Every row belongs to one group in each of 4 separate groupings. Each group adds its own fixed numbers to the row, and there is some noise. The rows also spread widely along 16 directions, which tell nothing about the answers.
(in the rows, 128 means zero)
Known rows, each followed by its group in each grouping:
[138  83 105 114  57  97 137 106 134 109  67 110  72 123 119 196 143 138
 138  96 106  67 113 136 126 120  98 114 159 101 136 133 134 125 104 134
 151 172 112 171  97 131 108 139 196]
Q_766 Q_18 B (0)
[114 133  53 148  99 134 130 110 119 124 124 105  77 143 129 169 166 158
  95 102 161  44 102 133 189 130  84  81  84 103 163 128 128 102 134 150
 165 150 131 179  51  93 117 128 131]
Q_766 Q_18 L (1)
[105 109 160  82  97  90 139 133 149 198 115 120 109 139 131 124 134 119
  86 128 150 159 137 147 107  64 127 144 182 147  65  80 245 151 139 127
 139 182 108 114 125 125 158 147 141]
Q_396 Q_654 U (2)
[135 170 134 107  56 107 107 129 144 180 125 158  90  88  94 107 130 125
 113 133 109 126  88 156 163 121 116 129 162  75  90 105 186 151 131 122
 120 148 158 176 150 145 157 134 143]
Q_872 Q_730 B (3)
[ 95 175  83 110 103  66 120 129 133 127 138 179 119 163 148  95 152  83
 163 153 145 137 142 179 119 130 128 139 123  81 122 138 122 149 113 171
 155 127 118 124 177 121 151 117 168]
Q_272 Q_987 U (3)
[121 152  17 149 118  89 133 113 180 107 131 116 138 172 139 166 192  99
 127 109 150  54 115 146 148 117 113 100 119 104 152  82 116 107  77 175
 142 165 124 155 113 123  92 117 129]
Q_54 Q_654 L (0)
[135 117 132 101  93 118 136 129 124 170 117 135 105 121 127 114 145 157
  75 103 186 122 104 141 174  84 126 114 155 107  73 144 188 149 128  93
 117 123 127 166 117 111 105 128 130]
Q_272 Q_987 L (1)
[133 124 129 126 122 111 166 112 159  89 137 194 161 121 130 135 155  99
 178 138  89 111  97 154 128 111 162 143 107 157 104 106 125 157  88 153
 106 178 125 144 186 166 103 135 126]
Q_872 Q_730 L (2)
[164 126 107 143  92 136 165 134 115 135  53 101  80 117 106 109 111 154
 158 118 123  96 143 109  58  97 107 114 185  98 146 145  56 100 113 121
 172  74 130 115 109 137 108 148 163]
Q_396 Q_987 U (1)
[150 115 100 153 162 132 160 167 111 125 110 113 105 117 127 100 133 167
 107  93 170 124 111  97 113  91 148 104 187 129  99 123 100 122 155  72
 161  95 138 165 148 120 110 135 101]
Q_54 Q_987 U (1)
[ 98  83 128 143  94 134 148 115  98 101 100  95 124 162 146 183 152 154
  83 117 130 125 147 141 157 121  86 109  94 179 157 122 135 151 120 113
 139 167 107 135  79 110 139 127 162]
Q_766 Q_654 L (1)
[134 149  91 140 103 124 116 151 134 119 107 118 133 128 111 114 136 119
 132 122 137 125 170 140  88  80 123 143 145 141 146  99  93  65 136 187
 118  81 129 111 148 142 106 161  94]
Q_272 Q_18 B (1)
[127  98 137 128 127 161 147 146 124 140 107  90 125 102 144 174 142 144
  78  96 136 128 128 136 162  60  98  81 136 154 135 100 207 164 106 111
 112 180 101 157  91 135 123 108 129]
Q_272 Q_987 U (1)
[126  96 163 116  61 142 178 135 100 117  73 138  99 139 116 143 127 160
 127 128 129 111 169 141  63 109 108 138 146 136 160 152 107 155  77 132
 138  98 104 115 119 129 130 142 196]
Q_54 Q_654 L (3)
[128 113  94 147 123 156 141 124 131 102  93  96  97 105 134 192 134  94
 156 118  71  66 135 131 107  92  89  94 118 127 186  95 154 134 103 180
 151 200  96 156  81 151 135 124 143]
Q_766 Q_654 U (3)
[136  85 169 158 137  85 135 153 118 102 112 136 157 108 122 138 100 100
 166 136  82 167 167 126  71 118 132 130 170 119 144 137 105 138  94 125
 134 140  83 133 179 158 134 104 174]
Q_272 Q_987 L (2)
[129 152 123 144 122  94  99 117 116 130 132 121 143 119  86  91 123 131
 106 140 141 144 110 149 136 116 168 150 144 144  89  80 152 123 175 122
 110  77 153 162 180 147 111 162  95]
Q_272 Q_987 L (3)
[142 116 103 131 115  75 134 178 167 201 118 114 101 117 130 144 152 117
 138 139 137 129 188 159  99  57  82 111 188 117 107  85 194 102  64 160
 157 161 109 127 134 148 144 154 169]
Q_272 Q_730 L (2)
[106 103  92 165 141 110 135 141 107  77 137 136 125 144 141 183 155 139
 112 106 127  98 128 135 138 146 111  90  98 129 176 116 115 152 111 130
 160 164 111 191 125 112 139 106 152]
Q_54 Q_654 L (2)
[119 117 140 125 135 112 204 112 102 116 113 102 153 112 134 139 126 163
 132 130 145  83 102  90 120 131 129  92 142  59 142 155 118 178  49  96
 128 119  88 145 126 133  87  67 179]
Q_272 Q_18 B (3)
[139  89 145 122 179 149 203 163  97 146  99 103 134 132 178 117 123 153
 119 134 144 158 153 110 138  64 112  99 156 155 100 147 146 178  97  73
 140 156 103 110 130 124 137 106 131]
Q_396 Q_987 B (3)
[115 110 125 126 155 134 112 123 112 100 139 127 109 109 139 146 118  84
 111 105 127  97 107 118 153 127 129  97 114  92 152 138 178 144 179 150
 155 179  84 179  98 105 139  84 111]
Q_54 Q_987 L (3)
[107  78 185 140  92 138 174 118 106 125 106 119 119 110  92 155 123 161
 102 114 123  99 128  91  81 121 127 124 145 132 178 117 150 144 112 120
 131 143  91 134  94 148 129  98 160]
Q_272 Q_654 B (0)
[104 101 178 114 104 130 185  91  92 124 125 129 159 139 133 126 132 160
 109 159 124 139 105 132 156 130 132 126 104 162  98 142 146 182 113 101
 114 139 114 118 116 129 129 121 150]
Q_54 Q_730 L (2)
[116  85 138 138 138 104 125 111 139  87 116  82 174 114 138 177 121  86
 119 112 111 119 142 107 101 108 127 110 144 113 156 109 155 132 105 145
 116 165  58 134 110 137  90  80 152]
Q_272 Q_654 U (1)
[123 159  62 160 168 110 133 132 141  99 152 115 160 140 147 144 176 128
 121 122 168  97 117 145 170 107 136  96 105 115 149 103 139 135  84 146
 115 126 122 165 162 134  81 113 106]
Q_872 Q_987 B (3)
[108  91 155  94 120 105 194  84 126  95  91 108 145 136 140 151 136 129
 146 133 129  89 107 129  72 109 157 126 138 135 119 116 168 186  87 129
 133 147  79 124 134 148  82 124 180]
Q_396 Q_730 U (3)
[115 108 123 146 145 153 184 160 148 140 132 129 135 115 121 149 154 149
 101  99 137 112 106 112 111  73 141 109 143 179 136  64 172 144 102 127
 123 185 127 149 136 156 133 115 104]
Q_396 Q_18 U (0)
[128 132 130 165 178 173 153 175 109 152 171 146 117  90 131 125 136 151
  97 115 150 124 122 105 162  86 125  76 109 129 148 116 182 144 122 128
 140 163 118 169 113 119 158  88  73]
Q_766 Q_654 U (2)
[134 128 123 103 130 114 106 117 130 144 107 112  98  90 129 151 122  93
 133 130 102  93 112 166 145  83 126 106 143 106 114  93 237 157 134 149
 135 177 106 178 125 142 124 144 132]
Q_872 Q_987 L (3)
[138  92 128 123 164 137 143 155 120 157 143 155  77 106 155 125 125 108
 141 140 136 102 149 126 158  83 113 108 120 116 106 153 204 128 142 148
 169 191  95 155 101 103 158 116 117]
Q_766 Q_654 L (3)
[146 152 106 170 141 156 165 142 130 115 162 152 171 130 134 108 164 150
 120 137 174 125 144 108 177 110 123 107  81 133 145 156  82  89  97 158
 103  92 121 103 127 123  84 104  73]
Q_872 Q_730 B (2)
[113  95 133 123 125 125 197 120 152 174 132 137 123 129 129 106 135 132
 111 130 123 117  95  87 145  94 134 127 164 147  66 105 161 147 132  81
 148 211 129 116  98 134 151 108 125]
Q_272 Q_654 U (1)
[138 133 101 153  80  71 119 123 141 126 119 149 130 132 113 123 130 124
 149 137  86 149 109 126 158 160 122 138 149 118  91 135  58  97 133 110
 143 151 155 139 164 136 137 136 159]
Q_872 Q_18 U (2)
[100  82 115 134 175 103 141 149 128  84 172 179 112 143 154 142 159 122
 126 100 167  88 127 121 118 126 152 114 112 127 140 134 160 136 148 141
 165 171  88 185 145 105 128 105 119]
Q_54 Q_654 B (1)
[128  76 186 144 137  95 178 138 119 163 123  96 137 122 103 132 123 172
 127 157 131 131 152 116  88  96 137 122 162 161 115 113 173 134  82  93
 134 131 105 119 128 155 117 144 173]
Q_396 Q_987 L (1)
[132  80 161 153  76  93 169 128 143 160 123 124 109 127  87 136 138 187
 109 122 140 114 119  94 115 136 128 135 169 143 103 127 119  94  93  88
 137 132 132 128 121 142 111 144 181]
Q_396 Q_18 U (1)
[133  92 154 131 159 126 145 149 135 135 138 118 144 103 121 112 109 114
 123 117 144 125 135  86  94  81 162 136 168 142 109 118 159  85 163 148
 131 135  89 121 140 132 103 127  77]
Q_54 Q_18 B (2)

New rows. What belongs after each?
[116 145  96 135 165 136 179 118 116 152 112  97 133 118 137 112 116 102
 153 167  79 110 117 130 138  91 121 107 134 141 112  83 152 166 132 130
 153 193 130 123 113 156 160 121 120]
Q_272 Q_987 L (3)
[122 125 157 146 134 140 117 122 128 116 157 149 155  91 123 146 116  86
 135 142  73 129 124 120 163 130 121 110  91 117 169 125 165 133 133 170
 109 200  91 143 113 142 150  79 104]
Q_872 Q_654 B (2)
[106 129  78 116 143 116 179  83 154  92 129 151 144 151 138 135 155  94
 167 135 112  47  90 133 115 116 160 128 107 128 134 101 128 147 113 172
 143 183 108 133 125 136 105 113 114]
Q_54 Q_654 L (0)
[137 123 103 117 108 128 101 135 101 132  99 106  75 123 146 142 123 109
 120 118 139 112 162 139 142  95  85 108 132 103 142 155 150  98 171 170
 163 134 102 132  82  99 136 140 120]
Q_54 Q_987 B (2)
[147 153 102 152 107  97 142  91 148 142 131 121 148 123  94 106 145 144
 132 145 141  86  98 123 156 127 144 124 134 100 110 124 105  99  96 125
 112  96 142 133 127 140  68 134 125]
Q_872 Q_987 L (1)
[133  99  94 129 108 105 166 103 151  88 127 147 120 128 139 172 176 144
 124  92 168  58  86 127 149 125 134  98 122  97 119 138 141 158  69 120
 129 148 104 187 126 127  62 103 170]
Q_272 Q_730 U (3)
[132  90 165 146  86 107 113 141 147 113 123 151 125  99 105 161 128 113
 129 113  82 148 135 144 118 109 133 141 152 160 119 105 161 133 117 127
 108 173 119 164 158 161 138 141 151]
Q_766 Q_654 U (1)
[143  91 130 138  68  66  97 116 126 114  96 129  69 120  94 148 112 115
 141 108 125  84 138 117  92 159 113 135 173  45 143 167 105  94 128 137
 170 110  94 173 118 108 111 127 205]
Q_766 Q_654 L (3)
[122 135 107 120 105  94 133 124 136 105 116 161 132 126 131 122 122  79
 157 121 105 107 125 129 101 135 125 121 146  54 145 149  91 145 108 143
 143 138 101 148 138 125 129  80 165]
Q_272 Q_654 L (1)
[132 120 132 127 115 161 168 125 116  89 108 135 160 121 143 121 132 140
  96  94 150 126  98  99 148 116 135 113 128 111 131 161  94 150 133  97
 104 117 106 130 121 114  87  82 110]
Q_872 Q_730 B (1)
[133 129 146 103 146 140 162 125  93 163 101 139 101  86 124  65  79 118
 139 138  93 134  76 118 134  93 156 125 178 120  49 118 153 178 201  68
 154 153 145 156 141 134 163 127  97]
Q_272 Q_987 L (1)
[147  78 149 133  98 118 145 133 109 103  83 109 112  99 122 196 127 170
 120 105  82 121 109 145 136 103 111 102 147 161 122  96 150 165  94 102
 113 159 130 187 145 154 111 153 163]
Q_396 Q_18 B (2)
[168 106 124 125 149 109 123 131  94 152 129 126  91 105 152  92 104 133
 138 157 108 146 120 122 214 126 113 112 149 105  49 184 134 127 177  80
 157 154 139 152 127 103 148 132 122]
Q_54 Q_987 B (3)
[147 132 110 147 133 107 128 137 124 165 119  94 120 103 100 119 119 140
 108 141 119 121 121 131 141  88 126 118 166 135  84  69 165 123 132 111
 135 128 146 160 141 152 127 154 113]
Q_272 Q_654 L (3)
[136  84 109 171 196 131 144 122 109  98 145  83 127 113 148 170 133 139
 115 124 131  86 114  92 193 131 109  68  96 118 153 135 157 123 137 114
 153 184  95 177  83 113 103  87 118]
Q_396 Q_987 B (3)
[125 127 110 139 137 115 148 160 122 164 172 145  80 110 128 131 152 162
 127 139 169  60 139 128 155 120  97  74 107  69 156 166 164 106  86 155
 170 142 105 166  78 102 140 105 146]
Q_54 Q_18 L (1)
[124 122 116 176 158 158 161 153  78 106 127 132 127 124 117 120 133 181
 117 136 147 116 148 121 117 115 134 104  94 176 168 111  99 125 133 129
 149  90 139 147 137 129 134 147  94]
Q_872 Q_654 L (2)
[115 103 121 129 104 143 177 150 114 120  82 116 113 141 128 151 151 168
  81  84 174 117 132 115  79  86 126 114 167 139 151 107 134 158 106  99
 147 114 113 140 128 125 114 116 153]
Q_872 Q_654 U (0)
[ 94  92 112 151 174 133 183 111 126 126 138  78 167 142 135 145 146 148
  96 133 138 106 110  98 146 100 142 108 113 197 113  76 159 126 145 117
 132 178 114 111 101 140 111 125 100]
Q_272 Q_18 U (1)
[132 127 184 101  63 183 193 104 127 118  87 150 137  97 104 120 112 136
 148 130  93  97 112 119  78  95 146 145 136 137 142 143 116 145  93 156
  88 118 106  94 111 165 103 128 133]
Q_54 Q_18 U (1)
[ 97 114 134 137 137 171 166 122 102  88 156 192 107 116 126 105 139 142
 136 120 151  83 106 111 131 127 155 117  67 151 151 150 130 133 181 159
 149 131 113 146 109 119 135 110  92]
Q_272 Q_730 U (1)
[134 101 127 148 156 135 132 149 118 150 172 146 103 106 124 110 132 142
 112 135 169 102 151 107 164 104 123 105 107 116 124 152 168  82 154 146
 147 133 107 147  96 104 127 116  88]
Q_272 Q_654 B (1)
[137 106 160 103  93 136 169 135  82 181 112 128  70  94 115 117 118 201
 117 144 161  96 140 133 141  92 102  98 138  99 112 169 178 140 106 111
 143  99 115 143  92 120 135 140 164]
Q_272 Q_18 B (1)
[135  90 192 122 102 142 125 141  92 138 131 151 109  89 126 124 105 145
 104 137 105 169 127 136 168 118 120 117 128 135  99 159 174 167 143  88
 122 157 119 161 126 122 166 112 144]
Q_766 Q_654 U (1)
[111 109  82 177 135  95 148 129  70 126 114  75 139 176 137 138 149 195
  75 140 160 150 148 132 165 133  96 100 121 170 123 107  83 134 131  76
 162  94 152 143 126 106 133 146 144]
Q_272 Q_654 L (2)
[112  97 124 158 139  99 126 134 159  71 131 159 138 107 113 182 140  82
 160 100  74 103 108 138  98 111 151 125 133 153 161  72 154 148 119 160
 124 214 104 188 168 179 125 120 133]
Q_272 Q_987 B (2)
[112 117 143 100 108 151 165 132  96 163  87 112  86 108 138 141 116 138
 111 133 119 114 145 141 111  68  94 104 142 128 137 104 200 172 131 139
 149 169 106 133  85 131 165 128 138]
Q_272 Q_654 B (2)
[127  78 130 167 168 135 134 165 134 141 149 134 115  96 106 139 119 127
 116 122  98 132 117 108 153  93 137 124 139 198 105  71 178 100 186 122
 143 210 139 171 131 153 164 142  84]
Q_272 Q_18 L (0)
[136 125 115 164 134 187 149 139  99 102 112 101 127 111 127 133 123 139
 113 116 125 117 136  98 139 112 106  92 115 126 186 148  92 114 141 143
 140 126 110 128  77 120 125  91  96]
Q_54 Q_987 U (0)
[ 94 109 148 183  69  98 101 111 143 112 148 123 145 120  65 187 144 125
 110 138  70 108 138 143 123 155 110 132  96 167 193  57 150 103 113 172
 108 172 128 160 111 175 145 136 161]
Q_272 Q_654 L (1)
[ 92 118 129 119 148 148 154 104  87  83 133 139 161 144 142  98 118 118
 106 132 130 143 100 113 156 125 164 154  91 178 101 118 118 145 216 132
 117 140 125 118 146 123 128 124  67]
Q_272 Q_18 B (3)
[120 103 119 142 106  71 136 165 165 158 128 137 112 130 123 133 146 117
 117 112 134 153 142 125 104 105 120 135 198 120  89  94 156 126 111 111
 154 167 120 148 161 143 146 129 172]
Q_272 Q_730 U (3)
[175 110 133 114  92 171 141 124 106 130  61 115  93  75 125 147  89 118
 139 116  74 112 133 122 137  74  93 108 158 111 123 144 128 135 134 132
 126 145 114 144  98 137 119 131 120]
Q_272 Q_654 B (2)
[ 88 143 110 119 121  77 129 118  99 128 156 162 133 152 139 100 131 123
 119 144 146 143 110 144 164 157 132 125 105 101 103 145 117 145 157 128
 153 133 126 149 152 101 157 106 137]
Q_272 Q_18 L (2)
[133 145  90 145 155 121 128 163 115 144  99  65 147 121 146 135 120 110
 121 148  82 151 157 150 120  75  88  92 166 135 135  64 132 147 102 120
 140 151 128 135 133 143 156 131 125]
Q_54 Q_654 L (1)
[113 102  86 133 104  85 187 121 178 146  90 108 129 176 147 160 165 112
 132 112 121 102 123 128 113 106  99 118 169 136 115 101 111 140  63 106
 157 211 120 113 107 139 133 114 189]
Q_396 Q_987 L (1)
[144 155 102 106  92 111 171 117 136 187 105 112 110 115 114 103 135 156
 106 117 183  87 104 103 116  87 124 102 185  44  95 133 144 138  78 112
 142  89 115 137 109 119  87 104 143]
Q_272 Q_654 U (2)
[153 118 152 136  90 163 134 113  79 101  97 139  89  97  94 123 112 168
 125 120 144  94 120 132 134 120 133 124 108 122 149 172 119 128 141 131
 124  61 123 163 115 122  99 149 126]
Q_766 Q_987 L (3)
[125 181 110 124  99 144 126 107 117 116 115 133 142 105 121 126 140 122
 144 156  86 120 106 179 158 109 125 111  95 133 144 100 140 170 108 151
 102 133 147 143 138 158 128 136 118]
Q_872 Q_987 U (1)
[145 117 108 111 123  84 113 124  93 110 109  94 119 129 155 133 123 146
 125 139 169 121 149 140 145 135 110  99 133  63 119 177 130 123 113 133
 146  67  95 154 137  89  82 124 169]
Q_396 Q_18 U (3)
[157 133  96 171 119 108 122 125 113 137 119  68 144 109 118 143 127 151
 121 143 131 119 158 112 146 117  91  88 132  97 146 129 100  84  86 142
 131  88 112 130 103 127  89 120 139]
Q_272 Q_654 U (2)
[126 132 111 129 104  88 192 151 170 193 144 170  74 129 113 112 157 150
 160 140 163  63 128 115  94 106 119 116 160  76 113 143 150 109  52 145
 176 154 122 131 117 134 134 122 184]
Q_396 Q_18 U (3)
[118 148 100 140 117 123 144 114 111 108 130 118 165 157 147 130 161 134
 133 168 135 129 162 162 159 109 112 120  77 149 155 125 111 128  91 173
 105 114 118 100 130 130 115 129 115]
Q_766 Q_654 B (0)
[147 128 108 128 112 121 133 156 100 131  98 101 115 102 126 155 133 173
  86  96 142 136 116 143 147  84 112  94 164 119 114  99 147 159 106  95
 119 109 139 191 160 135 111 136 134]
Q_272 Q_18 B (2)
[ 98 147  90 139 140 153 159 137  88 117 113 122  84 133 126 141 158 169
 120 121 169  61 121 160 111  97 118  91  88 137 187  99 168 164 108 152
 161 109 124 175 111 126 139 143 130]
Q_766 Q_987 L (3)
[124 101 169 156 110 113 157 154 132 123 134 160 150 120 108 128 123 123
 136 144  68 165 134 127 116 126 136 151 151 171 112 102 113 157 107 101
 117 174 136 139 173 165 168 127 148]
Q_54 Q_654 L (3)
[108 138  72 140 127 129 159 113 130 109 135 114 144 162 131 128 166 144
  95 109 205  84 119 109 142 112 143 121 104 133 133 125 116  98 130 155
 131 102 114 119 111 112  75 117 101]
Q_272 Q_18 U (3)
[100 131 137 135 125 150 163 128 134  95 148 165 147 120 114 125 149 134
  99  83 185  87  94 106 105 113 165 117 111 110 171 131 147 150 121 145
 112 118  92 157 126 131  90  74 108]
Q_272 Q_987 U (1)
[145 100 135 118  87  62 133 103 145 166 133 137  83 126 116 141 156 165
 159 173 126  96 137 169 156 118 112 117 130 123  83 148 183 118  79 135
 144 144 133 144 120 136 112 176 199]
Q_396 Q_987 U (1)
[111 109 139 130 114 104 116 122 117 102  86 104 152 128 143 166 114  75
 139 136  54 172 152 165 117 100 108 132 139 168 136  89 145 161 134 148
 120 186 103 130 149 158 155 130 152]
Q_272 Q_987 L (2)
[153  96 136 140 139  81 101 129  72 103  96  73 124  92 139 152  91 139
 151 154  80 159 144 145 143 127 112  99 156 120 105 139 121 132 138 106
 149 115 111 167 153 131 120 150 165]
Q_766 Q_18 U (2)
[178 125 126 119  76 137 145 139 165 177 106 149 114  96 114 124 147 139
 123 130 115 123 127 141 167  63 114 128 163 134  81 121 160 117  89 124
  93 158 147 131 131 148 107 147 117]
Q_872 Q_654 B (0)
[123 172  49 187 196  84 149 146 114 156 142  62 160 159 137  88 145 150
 151 194 119 146 150 135 141 115 113  95 132 154 119  71  83 108 105 116
 165 110 161 109 150 146 144 150 117]
Q_396 Q_987 U (1)
[ 96 145 124 160 105 118  88 155 122 171 167 128 101 128 111 132 137 120
 107 161  99 153 160 155 187 124  81 123  90 157 144  92 183  93 170 178
 139 194 144 139 106 135 213 144 113]
Q_766 Q_18 B (3)
[101 107 142 152 154 127 141 123  95 118 166 116 146 103 120 166 151 176
  80 130 150 107  91 136 185 134 128  71  86 132 149  99 203 181 114 107
 125 147 113 205 113 127 123  89 133]
Q_272 Q_730 L (0)
[135 124  88  88  79  92 138  97 146 116  98 169 107 137 151 150 160 108
 146 125 103 102  89 179 184 103 120 125 133 116  82 129 159 179 104 128
 120 199 138 167 147 140 113 129 158]
Q_272 Q_987 B (0)
[152 112 123 148  81 128 171 152 151 187 105 163  81 125  99 107 142 150
 133 135 105 134 136 132 146  81 110 151 165 181  65 114 126 108 121 103
 136 172 173 121 136 163 158 174 140]
Q_272 Q_987 L (3)
[152  80 137 137 131 128 196 136 123  94  99 158 113 125 127 114 144 170
 149 101 175  92 121 102  73  99 171 125 164 135 110 173  89 131 104  89
 147  82 107 136 160 127  68 138 149]
Q_872 Q_987 U (1)
[113 110 133 131 134  95 128 142 125 153 151 144 131 128 151 132 136 109
 134 164  83 168 142 156 193 111  99 114 120 152  94 120 173 155 132 115
 133 218 131 138 134 141 181 118 145]
Q_272 Q_987 B (1)
[149 137  92 184 146 134 127 151 101 114 105  76 156 123 146 146 129 127
 143 161  72 167 179 142 141  95  87 104 125 169 151  96  81 111 102 140
 130 129 133 116 140 148 142 145 117]
Q_766 Q_654 U (2)
[ 87  97 139 141 118  46 153 129 141 136 157 164 115 178 109 104 161 151
 141 147 187 105 155 132  81 150 154 149 127 123 130 145 129 101 110 140
 167 106 112 117 145 117 127 135 183]
Q_396 Q_987 L (1)
[146 168  83 155  85 152 169 138 152 170 107 141  98 118 107 132 163 157
 120 119 121  98  97 140 165  86 102 105 136 147 121  97 127 131  85 125
 125 164 168 140 113 157 134 145 116]
Q_872 Q_987 U (2)
[ 74 165  86 145 108  79 153 109 111 113 143 106 153 174 120 127 163 164
  96 117 192  88 100 120 121 159 136 109 116  82 168 112  93 137 103 125
 141  85 123 148 129 112 106  99 157]
Q_766 Q_18 B (1)
[121 102 123 128 121  64 104 121 120 138 155 136 116 132 140 142 142 123
 117 143 136 127 126 141 205 158 109 112 115  90 100 162 166 117 135 123
 150 169 113 165 128 100 135 114 172]
Q_872 Q_18 L (3)
[101 111 166 142 116 136 165 122 128 111 129 129 151 115 122 166 131 121
 151 143  96 113 139 131 100 110 132 123  99 159 170 111 155 135  87 178
 115 171  86 115 120 162 134 120 139]
Q_766 Q_18 U (2)
[122  99  93 161 135 110 133 186 147 160 150 156  91 144 132 115 159 130
  95 100 183 136 160 108 137  95 109 127 155 139 107 120 143  82 161 132
 181 154 128 142 125 106 156 129 116]
Q_272 Q_730 L (3)
[111 125 160 149 143 141 183 116 142 162 161 131 183 120 109  84 120 122
  99 149 120 144 104  75 157 104 148 138 133 145  98 107 136 129 141 105
 101 171 123  94 113 146 138  84  81]
Q_272 Q_654 B (1)
[122 178  49 130 108 138 123 112 121 140 114 114  81 137 127 118 145 111
 152 152 129  66 138 150 141 107  98 112  98 103 153 114 131 100 142 196
 170 132 134 123  82 115 135 151 111]
Q_766 Q_654 U (3)
[134  53 166 133  40 138 159  91 131  92  52 103 106 120  93 205 134 150
 107  79 107  77 120 114 101 116 102 128 149 145 160 138 127 131  98 116
 113 150  91 142  73 146  77 129 197]
Q_272 Q_987 L (1)
[134 127 153 137  91 135 169 111 167 162 130 123 155 109 112 142 138 114
 132 146  93 116 129 123 162  88 104 124 128 134 126 118 166 127  71 147
  86 196 113 101  87 167 120 104 133]
Q_272 Q_987 B (1)
[169 144  79 171 112 101 137 124 138 181 143  91 132 129 116 117 155 179
 100 157 128 126 115 125 237 113  91  98 136 125  69 110 114  98  87  81
 113 132 177 145 111 130 110 146 118]
Q_766 Q_654 B (1)
[113 115 120 139 140 127 166 153 165 105 149 172 138 123 130 120 133  83
 148  97 129 104 115  89  85 114 155 142 151 113 136 131 115 111 131 159
 142 180  93 130 149 141 127  90 114]
Q_54 Q_18 U (3)
[105  93 126 132 109 105 122 125  99  97 146 158  84 127 115 153 151 175
  91  99 151  81  93 139 152 148 136 111 111 133 131 121 168 150 167 108
 155 143 131 215 126 111 136 139 141]
Q_54 Q_654 B (1)
[158 131 100 194 126 115  94 164 123  89 120 120 140 106 108 160 136 130
 148 126  80 149 150 146 135 122 111 108 130 152 163 106  79  93 107 144
 121 123 142 164 169 162 117 144 130]
Q_872 Q_987 U (2)
[117 141  70 137  79 114  99 166 134 117 107 151  96 129 123 147 149 120
 105  88 107 151 117 169 143 103 109 127 149 162 114  75 123 124 170 129
 137 165 169 183 165 140 165 159 122]
Q_272 Q_18 U (1)
[150  79 170 133 137  83 157 123 107 115 109  87 146 105 121 139 122 165
 162 170 110 128 160 131  75 103 145 114 175 136 107 126 147 136  73 113
 134  91  92 126 157 157  84 149 185]
Q_54 Q_730 U (0)
[129 142 113 157  93  57  51 145 117 158 160 119 123 125 102 126 136 127
  98 163 124 168 171 171 184 144  97 126 126 111 112 110 162  97 135 142
 127 115 144 168 152 121 156 148 154]
Q_272 Q_654 L (3)
[133 118  93 141 115 134 106 162 104 116 103 144  50 124 125 152 155 146
 140 112 157  94 180 165  93  85 104 106 116 145 178 130 154  90 148 188
 182 106 113 155 116 118 138 176 136]
Q_872 Q_987 U (2)
